All rows are made from the same 7 directions, up to rounding. Whole rows:
In the rows, 128 means zero.
[[ 67 114 149 135 139  92  83  92 166  81 142 144 149  90 186 123 128 102
  134 163]
 [ 78  82 121  86 166  88 113 118 145 138 125 148 154 143 137 130  80 108
  120  86]
 [140  97  93  66 132 142 137 156 128 195 108 137 144 185  91 120  88 109
  123  81]
 [181 159 167 188 119 141 145 122 114  93 148 149 119 115 168 136 119 186
  168 183]
 [ 86 146 123  67 161 149  46 108 166 135 103  79 140 120 160 139 127 166
  137  63]
 [183 135 114 155 140 143 198 159  82 178 109 138 107 162  67 121 112 137
  121 109]
 [106 132 128 199 181 113 177 139 111 131 107 131 115  89 116 107 156  97
  100 119]
 [103 164 144 131 128 101  90  73 123 101 128 103 104 115 110 149 129 155
  127 135]
 [106  98 116 116 188 136 134 156 146 161 103 139 156 129 156 110 105 117
  127  73]]

The start of a row, then its end:
[ 83 113 104  99 167 107 125 124 128 161 101 113 127 136  88]
[124 119  98  96  69]
[175 114 134  95  93 120 146 132 103 120 160 139 125 171 111]
[161  87 177 143 118]
[140 128 141 121 110 144 102 125 151 118 138 146 147 131 174]
[123 116 137 159 166]
[ 99  72 125  85 152 113 117 145 156 125 139 152 169 135 177]
[129  91 119 133  90]
[190 117 124 143  99 131 192 155  89 145 144 155 117 165  88]
[133 108 136 131 144]
[110 147 138 161 192 149 111 128 151 144  93 130 140 102 175]
[104 124 137 146 118]
[147 104 101 100 139 145 151 156 125 195 104 152 142 175  99]
[107  91 101 129 108]
[128 144 119  61  99 141  67 100 145 149 121 111 130 165 114]
[140 104 146 146 126]
[ 85 164 122 102 103 118  61  73 146 124 115  94 111 121  99]
[130 152 106 119 154]
[ 85 125 160 162 158  73 122  91 125  63 151 130 122  85 158]
[151 124 149 121 126]
[145 104 149  91 108 131 103 134 146  85 168 138 155 133 195]
[156 101 182 159 121]
[103 158 120 114 145 118 110 104 112 125 114  74  98 118  82]
[151 150 154 101  72]
[165 144 144 162  87 146 143 140 119  89 155 124 118 106 150]
[135 165 148 138 171]
[ 69 139 116 139 183  89 123  91 122 159  88 120 111 123  75]
[116 118  89  98 102]
[119 128 134 152  95  70 159  94  91  98 153 136  96 129  64]
[146 132 104 100 164]
[143  44 124  92 110  94 173 161 124 125 170 191 165 170 143]
[136  67 106 132 124]
[161 130 129 119  86 179 100 147 164 141 130 153 156 138 182]
[101 132 113 168 195]
[165  84 126 141 124 143 197 201 109  98 164 129 140 111 159]
[141 154 149 114  83]
[166 126 142 150 140 164 151 172 127 104 142 121 138 105 185]
[135 146 179 144 104]
[164 124 150 177  92  99 174 118  99 101 161 173 116 136 116]
[132 111 123 139 202]
[159 126 100  80 124 170 134 166 121 172 112 100 129 160 101]
[133 130 149 123  66]
[129 186 134 159 182 175 100 125 138 150  81  89 116 100 149]
[114 153 169 142 101]
[123 136 156 188 167  85 165 107  98  94 138 140 109 104 125]
[143 113 157 123 125]
[ 88 143 102  78  98 143  59 100 166 162 101 110 133 139 107]
[105 148  68 123 158]
[ 79 112 148 136 126 107  92 112 165  70 152 134 149  81 197]
[127 151 108 131 157]
[165 106 139 133 137 174 145 188 144 107 147 132 159 109 214]
[128 139 171 152 103]
[ 98 159 123 170 118  91 142  90 100 119 119 108  85 106  54]
[126 169  85  88 157]
[147 112 145 120 107 130 133 146 127  75 169 120 136 112 172]
[157 138 174 136 113]
[170 139 100 126 103 173 161 170 110 167 114 107 114 144  85]
[116 164 115 113 116]
[ 85 108 143 167 214 106 130 122 152 142 100 172 157 108 181]
[ 97  86 107 141 124]
[ 78 108 145 118 108 118  76 118 176  60 160 124 156  77 211]
[130 165 108 131 157]
[ 89  92 121 127 170 110 134 137 146 144 115 153 153 123 148]
[108 109  87 119 110]
[139 162 156 180 174 122 126  94 123 145 103 161 122 132 141]
[114  80 156 164 164]
[158 124 109 109  81 171 133 165 135 141 133 118 133 136 127]
[117 164 108 126 143]
[ 81  74 125 116 123  63 145 116 127 102 155 156 139 127 116]
[135 111  75  99 130]
[107  97 141 141 151  84 155 128 115  90 153 139 131 111 140]
[147 115 137 113 101]
[160  54 123  83  77  89 174 149 109 122 180 186 151 186 112]
[147  66 113 131 141]
[ 98 133 113 190 169  98 185 129  97 150  99 126 100 105  63]
[105 158  68  80 120]
[ 85 120 119  69 139 150  68 141 166  99 132  69 147  95 179]
[146 169 153 116  53]
[117 110 108 144 130 121 173 158 111 131 128 116 118 112  94]
[121 168  87  87 103]
[137  77 122  96 165 127 156 170 128 141 135 146 157 149 155]
[137  84 153 132  57]
[ 98 140 125 118 120  89 112  84 116 125 125 117 107 135  76]
[140 122 113 109 133]
[176 166 141 158  91 144 130 107 115 141 126 151 111 150 110]
[118 115 137 159 207]
[138  79 125 100  68  97 147 132 126 114 170 172 144 159 119]
[133 102  87 127 175]
[104 137 122  50  75 119  58  92 142  98 150  81 121 137 113]
[165 142 149 121 111]
